All rows are made from the same 7 directions, up to rounding. Whole rows:
(in the rows, 128 means zero)
[[115 133 156 135 152 136 113  72 140 150  77  97 141 161 129 122  95  88
  150 116]
 [111 133 130  90 126 163 106 103 149 223 150 151 114 135 156 142  86  99
  141  98]
 [160 111 145 100 109 115 166 149 101 165 132 124 131 129 113 128 118 118
  143 117]
 [184 121 139  84  93  92 102 121  74 158 124 109 200 184 160 210 139 150
  144 123]
 [111 129  88  85  93 176 100 196 155 162 178 195  87  88 140 127 139 145
  109 121]
 [207 118 169 174 200 135 139 124 112 115 181  98 116 110 120 139 145 133
   99 148]
 [ 94 136  97 140 123 140 141 131 134 106  98 126  86 119  90  79  99 136
  136 121]
 [146 126 140 181 172 116 168 108 113  83 112  86 102 122  83  87 113 131
  126 138]
 [193 107 174 106 134 138 120 162 115 145 118 116 149 134 123 147 149 105
  128 131]]

Rows cut short, each followed by the rest of it:
[143 138  77 125 101 105 141 108  59 116  78  83 111 178  73 120]	[ 66 184 161 109]
[191 116 151 149 168 171 103 185 134  85 129 120 101 100  97 112]	[161 130  99 150]
[119 117 164 122 136 150 110 173 187 123 168 176 144  79 172 136]	[198  89  95 149]
[134 142 107 150 171 194  92 114 138 133  97 108  56 131  80  84]	[ 68 132 130 114]
[129 135 128 154 157 129 116 115 144 119 190 143 131 107 163 152]	[154 141  99 143]
[180 109 175 113 134 152  89 181 138 103  84 120 156 130 121 137]	[175  99 120 144]
[151 135 121 133 133 151  59 149 131  81 105 124 146 142 136 155]	[161 151 111 146]
[178 109 147 134 131 130 152 180 104  86  86 101 114 120  70  93]	[140 127 130 138]
[125 130 114 118 123 160 114 136 125 133  70 113  94 142  84  93]	[ 87 123 147 112]
[198 121 183 191 218 148 126 100 119  90  98  60 111 135  85 104]	[119 107 118 144]
[130 118 180 120 131 140  84 141 163 100  57 119 178 142 142 133]	[171  74 130 142]
[130 117 147 123 115 116 135 156 136 102 109 132 150 120 128 124]	[163 113 126 140]
[ 90 127 117 104  96 164 104 165 153 105  22 129 105 136  81  71]	[110 100 152 117]
[156 138 114 121 135 167  58 126 116 118  73 103 123 167 109 140]	[105 145 135 122]
[151 125 172 103 140 155  61 118 152 161 110 128 176 154 173 176]	[149  88 127 128]
[109 113 165 113 121 149 122 180 184 121 126 168 139  87 147 112]	[183  77 112 142]
[104 111 165 119 100  56 220  94 106 146  86 101 167 146 114 105]	[111  84 170 115]
[135 133 132 113 117  94 119  83 106 165 158 124 178 161 177 190]	[128 139 135 123]
[ 91 142  62 107  66  94 137 118  84 111  78 117 129 168 101 123]	[ 88 179 161 111]
[100 150 122 180 194 169 101  63 159 123 114 104  81 130 115  94]	[ 80 116 124 123]
[ 73 144  78 178 122  81 172 111 123  52 154 133 115 106 122 104]	[141 178 114 147]
[123 131 142 150 142 115 120 104 129  91  87 101 150 146 124 125]	[135 119 132 137]
[ 64 146 127 104 115 148  67  75 169 163  72 135 157 168 167 143]	[103  89 151 109]
[158 132 128 168 183 137 146 107 123 140 213 126  92 100 134 133]	[120 149 100 135]
[170 129  89 109 106 111 139 146  77 156 209 143 121 127 139 174]	[125 194 117 124]
[164 119 138 165 163 130 159 157 123  90 167 123  98  89 104 106]	[151 142 101 148]
[ 78 145  62 146 111 128 152 128 122  97 123 135  72 115  89  80]	[ 92 171 132 121]
[193 109 154 162 156  92 194 151  90  97 179 106 124 100 104 124]	[156 147 109 149]
[170 123 162 122 156 140 122  88 106 176  91  83 131 168 110 134]	[ 80 100 153 109]
[133 127 182 151 186 146 104 101 180 153 196 149 151 100 194 161]	[170  84  94 145]
[130 129 184 163 193 148 100  93 180 133 162 131 149 110 177 146]	[162  79 101 146]
[ 66 135 112 125 109 144 114 146 173 103 102 158 118 108 132  97]	[143 111 125 131]
[109 125 125 165 129 110 160 148 130  40  69 106 117 115  79  71]	[145 129 129 146]
[ 36 152  81 115  98 137 100 100 169 144 134 170 123 127 166 128]	[114 131 132 116]
[148 110 199 114 163 156 135 128 169 198 160 144 133 103 157 131]	[139  53 122 123]
[ 96 122 132 100  73  98 118 156 137  89  71 140 184 142 142 137]	[173 115 140 138]
[138 112 132 138 113  97 174 192 130  79 187 160 135  73 135 125]	[200 145  96 158]
[ 77 135  74  68  43  97 128 147 119 165 165 184 156 133 174 170]	[137 162 137 114]
[ 82 146  97  91  97 137  82  99 146 185 158 166 148 146 188 175]	[116 136 132 111]
[ 78 135 121 154 133 113 152 111 153 101 133 138 121 108 133 102]	[135 121 123 135]
[ 93 150  99 149 127 128  78  92 130  71  57 102 143 168 122 127]	[117 148 138 132]
[152 149  89 118 120 148  36 104  96 113  84 100 148 193 133 179]	[105 179 136 123]
[134 134 118 110 117 124 117  90  99 164  96 102 136 174 121 144]	[ 80 135 156 106]
[129 112 129 155 121  71 234 152 104  93 167 128 112  85  96  88]	[146 142 122 141]
[136 129  99  86  93 145 100 167 124 162 172 169 125 120 153 162]	[139 155 118 122]
